All rows are made from the same 11 directions, up to rounding. Whole rows:
[[-27  52 -45  13 -27  18  25 -15 -24  21 -17  11 -27   7  22 -18  10  27
  -13  -1 -13  32  62 -29  15   2]
 [-47  -3  15  83 -43   2 113  19 -46 -31 -15  22   7  -9 -29 -18 -19  -7
  -32   4 -38  -6  51  -7  39  25]
 [-26  65 -21 -16 -25  10 -32 115 -31   0  69 -64 -24 -20 -42  35   8  31
   29  18   2 -37  30   6   2  69]
 [ -4 -34   5  35  40  11 -19 -28  13  11  -7 -10  13  38  47  -7  -9  48
   21   2  -4 -25  -6 -43  10 -22]
 [ 42 -43  17  -6  24   1 -20   6   9  -2   1  17  18 -16  18   7  -3 -34
    5 -16  -3  -6 -40   8 -17 -21]
 [ 12  -6  15 -10 -27  13   2   8 -23  21  27  13  -8   5   3   7  43  11
  -29   0   9  -1  -5   6 -10  -2]
 [-10 -26  36  39 -21 -10  -3  21   3 -15  39 -11  24  -7   4  -6  -7  -2
   -8 -12 -20 -21   7   3  -8  20]
 [ 38  19 -44 -40  40  -6 -11  22  12  -7 -43   6 -30 -45  -7   2 -27 -38
   15 -11  14  10 -25  -2  -2 -10]
 [ 13  28 -26 -48   7  -6 -12  18  -2   5   2  22 -15 -16  13   5  35   3
   12  -3  34  48  -1  21   1   4]
 [-21  17 -10 -15 -81  25  -9  14  -3  42  14 -21  11  29   5  30  59   2
   13 -46  15  59  47  -1 -15   9]
 [ 46  23 -35 -22  66 -37 -30   6  16 -24  20  74 -35 -77  58 -39   1  15
  -16   5   5  23 -23  12   2  -4]
 [-31 -34  19  72 -53 -31  64  -8  42 -37  23  53  47 -25 -46  39  10 -11
   10 -42 -41  33  10  35  24   8]
 [-47  23   8  -9 -25  -4  54 -61 -15  -1 -28  10   1  47 -30 -14  17  17
  -20  37  19  31  26  19  21  -2]
 [-10  11 -10 -28 -20  17 -15  22   3   8  12 -12  34  20 -35  58  21 -21
   56  -4   0  27   3  33  -2   4]
 [ 25  -3   5 -11   8   6 -42 -10   0  18  25   0 -12  -4  25  -9   7  10
  -21   4  -6 -22 -15  -9 -22 -11]]

The start of a row, then its end:
[ 17 -45  18  20  60 -20  -2  53  12 -45  21  26  43 -27  13  16 -14 -12
  53   0  -1  -6] -> [-38  27  18  10]
[-34 -12  26  14 -45  -9 -29  18  38   4  21 -79  16  26 -34  23  -7  10
  21 -30  10 -21] -> [ 10 -10 -14  29]
[ -5  40  -3 -61  28 -27   6  -1 -10 -14   4   5 -42  -5 -30 -16  21  33
 -22  53  56   0] -> [-25  32  13  18]
[ -3   1  50  -1 -23  -9  20  -2 -56 -19  49  48  23  -9  39 -56  29 -24
 -53  34  -8  28] -> [ 25  48 -13  21]
[ 30  32 -42 -52  20  52 -25  33 -43  35  -1  -2 -11  11 -23  56  16  -9
  35  31  -6 -18] -> [-17   5  -3 -19]
[ 24   6 -62   5  14  17   6  -8  20  26 -28  43 -22 -17  17  36  21  24
  23 -36  -7  29] -> [ -4 -30  17 -36]
[ -8  45 -51   3  36 -39 -13  75  36 -51  50  34   4 -74 -36  47 -13  16
  68   1 -20  15] -> [-5 43 31 40]
[ -4 -47  30  31  -7 -26  -8 -41  50   1  27  22  14  13  22   2  34  49
 -11 -27  12   7] -> [-21  -4   1 -14]
[-13  23 -36   8  13 -52  42 -27  54 -43 -68  14 -26 -51 -24 -33 -55 -29
  -4 -29   8  40] -> [ 8 -2 21  6]
[ 19  -5  -7   9  16  -1   7  35  -4  -5  10   4 -23 -30 -19  15  -5  12
  -9   1  -4 -38] -> [-25  -9   7   3]
[-51  24  16  -8  23 -33  58 -17  -8 -39   2   6 -13  22 -70   1   4  55
  -6  74  34 -19] -> [-14  38  46  26]
[ 31 -50   9  33  48 -18  26  19   6 -32 -14  55  17 -38  46 -19 -10 -16
   7 -22  -2  15] -> [-25  -1  16 -12]
[ 33  -7 -17 -15  77  -4 -42 -25  26 -17   1  21  16 -13 -21  30 -45 -14
  41  38 -34 -42] -> [-57  19   0 -31]
[-45  -2   6  51 -50  11  15  12  13  -6 -17 -64  32  20 -38  16 -49 -34
  28 -29 -40 -14] -> [ 45 -20  -1  21]
[ 15  -9  49 -16   1   9 -14 -41 -43  16  -1 -27 -24  24  27 -70 -14  -8
 -81  43   8 -51] -> [ -7 -16 -32  -7]
[-28   6   8  20 -42  25  26 -25 -28  22  -2  -3   8  39   7  -6  20  13
 -17   4 -12  11] -> [ 40 -13   2  -3]
[ 13  -7  -8  11  56 -24  17  27  -1 -40 -32  16  -3 -40  34 -43 -43 -25
   9  -2   7  10] -> [-4 -5 15 10]
[ -6  54 -48 -28  37  14  14  10 -32  -5 -22  15 -18  -4 -17   8 -14   4
  25  46  -5   5] -> [11  9 24  0]
[  1 -34  30  15   9 -20  -9  86   0 -37  29 -10  44 -27  39 -11   0 -31
  42 -34  18  29] -> [ 6 20 -1 42]
[ -8  32   3  27 -22  -1  39 -30 -34 -14  15  37 -16 -28 -25 -28 -25 -15
 -62  39 -56 -27] -> [22 13  1  2]
[ -4  58 -43 -40  26  26 -13 -17 -48   9 -57  -3   0  15  71 -63 -30 -47
  15  22   0  62] -> [ 63 -11  -7  -4]
[ 14  20 -11 -31  25 -21 -12   1   8  -6   5   8 -38 -25  -5 -15   5  21
 -22  17  27  -9] -> [-24   6   1   5]
[  9 -28  19   1   5 -36   9 -32  38 -12  -3  27 -10 -14  10 -19  18  16
 -29 -19  29  17] -> [-28   7   1  -9]
[-10  25 -41  -7 -42 -23 -17  18  59   8 -22 -30 -24 -31  -4   8   0  -7
  17 -75  21  51] -> [ 27 -21  -8  16]
[ 14 -20  17 -30  -8  17  13 -10 -32  13 -16  33  28  23  45 -14  42 -34
   0  -6  26  63] -> [  7  23  -9 -17]
[-11  -9 -46  43  35  42  36  41 -30   3 -54   7  26  19  48  15 -18  -2
  73 -22 -17  29] -> [ 40 -45  39 -11]
[ 26 -17 -22  50 -16  -3  31  37  15  -1  -8  17 -36 -61  -9  12 -12   0
 -28 -54 -25 -25] -> [ -8 -39   7  -3]
[-16  35 -33 -10  34  -9  -1  18   4 -20   8  11  -1  -9 -21  22  -9  23
  42  29  -2   4] -> [ 1 18 26 13]
[  6   8  20 -38 -33  40 -71 -18 -15  48  27 -65  11  52 -11  20   6 -14
  -3  17 -11 -39] -> [  0  -4 -47  -9]
[-45 -14  52  12 -27 -26  18 -14   7 -27   6 -33  30  29 -16 -29  -9  -8
  -8  10  17   8] -> [18 23 -1 30]
[ 16 -35   3  22   7  25 -26 -26  11  30  29  23  21  28  22  39  31  38
  15  -6 -23 -18] -> [-21 -15  -3 -35]
[ 14  28 -37 -23  72 -19 -24  28  -2 -10  -4  12 -43 -27  61 -41   1  51
   8  15  41  10] -> [ -4 -22  18  12]
[-33 -12  -1  25  13 -56 -31 -14  88 -34   4 -15  28  -8  24 -12 -20  23
  49 -44  16  43] -> [11  0  9 20]
[-37  15  14  23 -19 -27 -14   2  24 -20  38 -21  12  -1  -8 -10 -10  23
   5   2 -10  -3] -> [24 10  1 33]
[-10 -34  21  55  20  -8  -4 -46  23   0  12   0  -1  20  19 -16 -15  56
 -20   8 -21 -50] -> [-12 -36   8 -16]
[-10  11  -8  -3   1   3  13  16  -8  -5   5   4   3   3 -21  21   8   8
  17  12   1   2] -> [ 1 12 14  7]
[ -8  -4  -8  12  41 -17 -16 -17  27  -6  12   8  -8   9  21  -3   5  64
  15  12  13 -11] -> [-14 -15  19  -4]
[ 49 -24  10 -44 -35  -3  11  11   3  20 -21  16 -29 -32  -4   0  41 -44
 -47 -47  43  30] -> [-34   9 -27 -15]
[ -5   4   9  13 -16   9  32  37 -37   2  35  17 -15  -6 -16  14  34  34
 -22  18   2 -21] -> [ 1  5 15 16]
[ 23   9 -19  -7  -4  18 -27   0   7  19 -30 -43 -23 -11 -15   2 -44 -36
  -9 -16 -21 -37] -> [ -5 -33 -24 -13]
[ -8  52 -15 -57   4  17  29  -3 -55  10 -54 -34 -48  18 -31 -32 -16 -19
 -33  51  36  -9] -> [12 -3  3  8]
[-10  56  -3 -13 -15  41  -2   9 -84  16  19 -16 -12  15   3 -29 -15 -16
 -32  62 -37 -31] -> [ 45   1 -13  15]
[  0 -31  19  15 -24 -37 -19   6  72 -14 -13 -57  -7 -22 -38   5 -35 -20
  -3 -57  13 -23] -> [-24 -16 -18  13]
[ 26  18 -14 -19   8  47 -10 -20 -50  34 -41 -27 -26  16   6 -21 -36 -37
 -31  27 -24 -42] -> [  6 -35 -22 -27]
[-32  32 -19 -14 -10   6  46   6 -28 -10 -45  -4   3  15  -9 -12  -5 -23
  17  10  17  48] -> [40 10 21 14]
[-11 -16  21 -18   7  -2  27  29 -15  -7   1  -8   3  23 -25  20  34  23
  13  17  47   0] -> [-22  19  20  13]
[-36  27  12  21  24 -42 -25 -40  35 -32  35 -18  -8  -2 -24 -26 -44  47
 -11  47 -21 -48] -> [-1  8  7 22]
[-30 -14   4  35   3  -3  51  26 -12 -10 -29 -17 -10  16  15 -19   2  35
   3 -11  31   5] -> [ 21 -33  33  18]
[  9 -18   4  11  36 -18  28 -50   8 -14 -22  52  -6  -4  23 -29   0  16
 -23  14   6  11] -> [-19   1  16 -25]
[ -2  14  -7  -2  -5  13  30  -3 -23   8 -41 -30 -36   4 -29 -15 -28  -9
 -31  13   4 -35] -> [  3 -27   3  -1]
[ -5   2  -7  27 -32   6  33 -39   0  10 -12  28  -7  -2  -8  -1   3  -2
 -31 -11 -28   7] -> [ 16 -10   3 -18]
[ -3 -14  17   1  17  -8  34 -25 -13  -7 -24  12 -14  13   6 -29   3  16
 -30  21  24  -6] -> [-11  -5  13  -7]
[ -24   56  -37  -20  -28    7    4  -83   27   18   14   25  -11   20
 -111   75    6   28    2   49  -47  -23] -> [-14  36   9 -29]
[ 17  -1  10  17 -65 -17 -39 -18  39  25  43  -6 -29 -35  18 -19  17   7
 -64 -56 -17  -5] -> [ 10 -21 -42   2]
[-12  47 -38   0 -24   6  22  -3 -17  10 -16  15 -28 -15  12 -19   5   3
 -18  -7  -7  34] -> [ 45 -13   7   6]
[-15  30 -33  -3  42  14 -30 -48   3  18   4   8  -6  37  21   6   0  63
  25  42 -13 -12] -> [  8 -19  16 -21]
[ 23  36 -42 -42  48 -11 -27 -25   9  -2  10  62 -14 -23  22   2  19  20
  13  27   3  34] -> [-16  26   7 -19]
[-37  59 -65  43 -27   3 -89 -13  70  18  23 -59  11  -5  19  17 -58  18
  62 -47 -74   2] -> [ 72 -48 -18  13]
[ 27 -51   7  24  44   4 -12  25  -1  10  -5  12  -3   3  91 -26  23  40
   6 -32  31   4] -> [-13 -47   8 -13]
[ 27  -5  -8  40 -61  38  -8  17 -19  29  25  12  11 -30   8  19  -6 -51
 -24 -45 -76 -12] -> [ 28 -18 -32 -13]
[  3   4  10   3 -25  -9 -41 -37  33  17  36 -14 -15   0 -14   5   2  24
 -31  -4 -18 -33] -> [-11  -7 -24  -6]
[-34  16  14 -25   0  17 -52  -6 -19  37  12 -73 -11  76  63 -39  31  70
   5  19  56   1] -> [ 36 -39  -9  19]
[-11  -7  11  -7  -4   3  18  28 -16 -10  -7  -7  20  11  -1   4   9 -17
  22  -2  19  24] -> [ 8 16  8 14]
[  2 -17   6   4 -25  -2 -12  -1  27  15 -53 -77 -24   6   4 -29 -38 -28
 -19 -50  23 -15] -> [  7 -52 -23   2]
[-48  42   3   4  21  -2 -18  64 -36 -20  43 -51   3  20  15 -20  -9  49
  33  47  14 -21] -> [41 -1 19 59]
[  9 -10 -12 -38  46  38  40 -54 -27  18 -98 -20 -12  60 -56  23 -31 -21
  10  52  20 -37] -> [-43 -14  18 -51]
[ -4   8 -35  19 -30   8  39   0  17  15 -28   6 -29 -12 -42  38   7  14
  -4 -33  -6   1] -> [  3 -24  17 -12]
[ -6  39 -26 -28  16  23  13 -25 -49  13 -27  28  -4  23  45 -34  12  -3
  -2  35   5  45] -> [ 38   2   8 -11]
[ 43  -8  -2 -16 -47  16 -46  70  -8  27  53   9   5 -42  43  18  50 -32
  -2 -63  -2  35] -> [  9   6 -39  11]
[ -8  28 -26  -4 -16 -41 -11  42  45 -12  22 -10 -42 -50 -10   0  15  37
  -4 -40  31  18] -> [ 5 -6  7 35]
[ 23  32 -15 -15  11   8 -55   2  -2   2  37  -2  -2 -28  -9   8 -31 -24
   0  23 -49 -35] -> [ -6  13 -26  -1]
[-34   3   0   5  23  -6  13   3  -6  -4 -15 -20  -5  36  30 -23  12  55
  18  13  43  14] -> [ 19 -21  27  15]
[-13  19   4 -23 -20  16 -13  32 -22  18   4 -58 -18  23 -20   6   6  10
  -1  10  24 -23] -> [ 10 -12  -8  21]
[ 17  18 -22 -34  38  -7 -33 -16   6  14  -8   7 -32   0  47 -29  15  35
  -7   9  34  14] -> [ -8 -17  -2 -10]
[-22  10 -12   8  45 -10   8 -39   4  -5 -69 -42 -33  27  38 -69 -50  26
 -12  16  29 -12] -> [ 19 -56  15  -3]
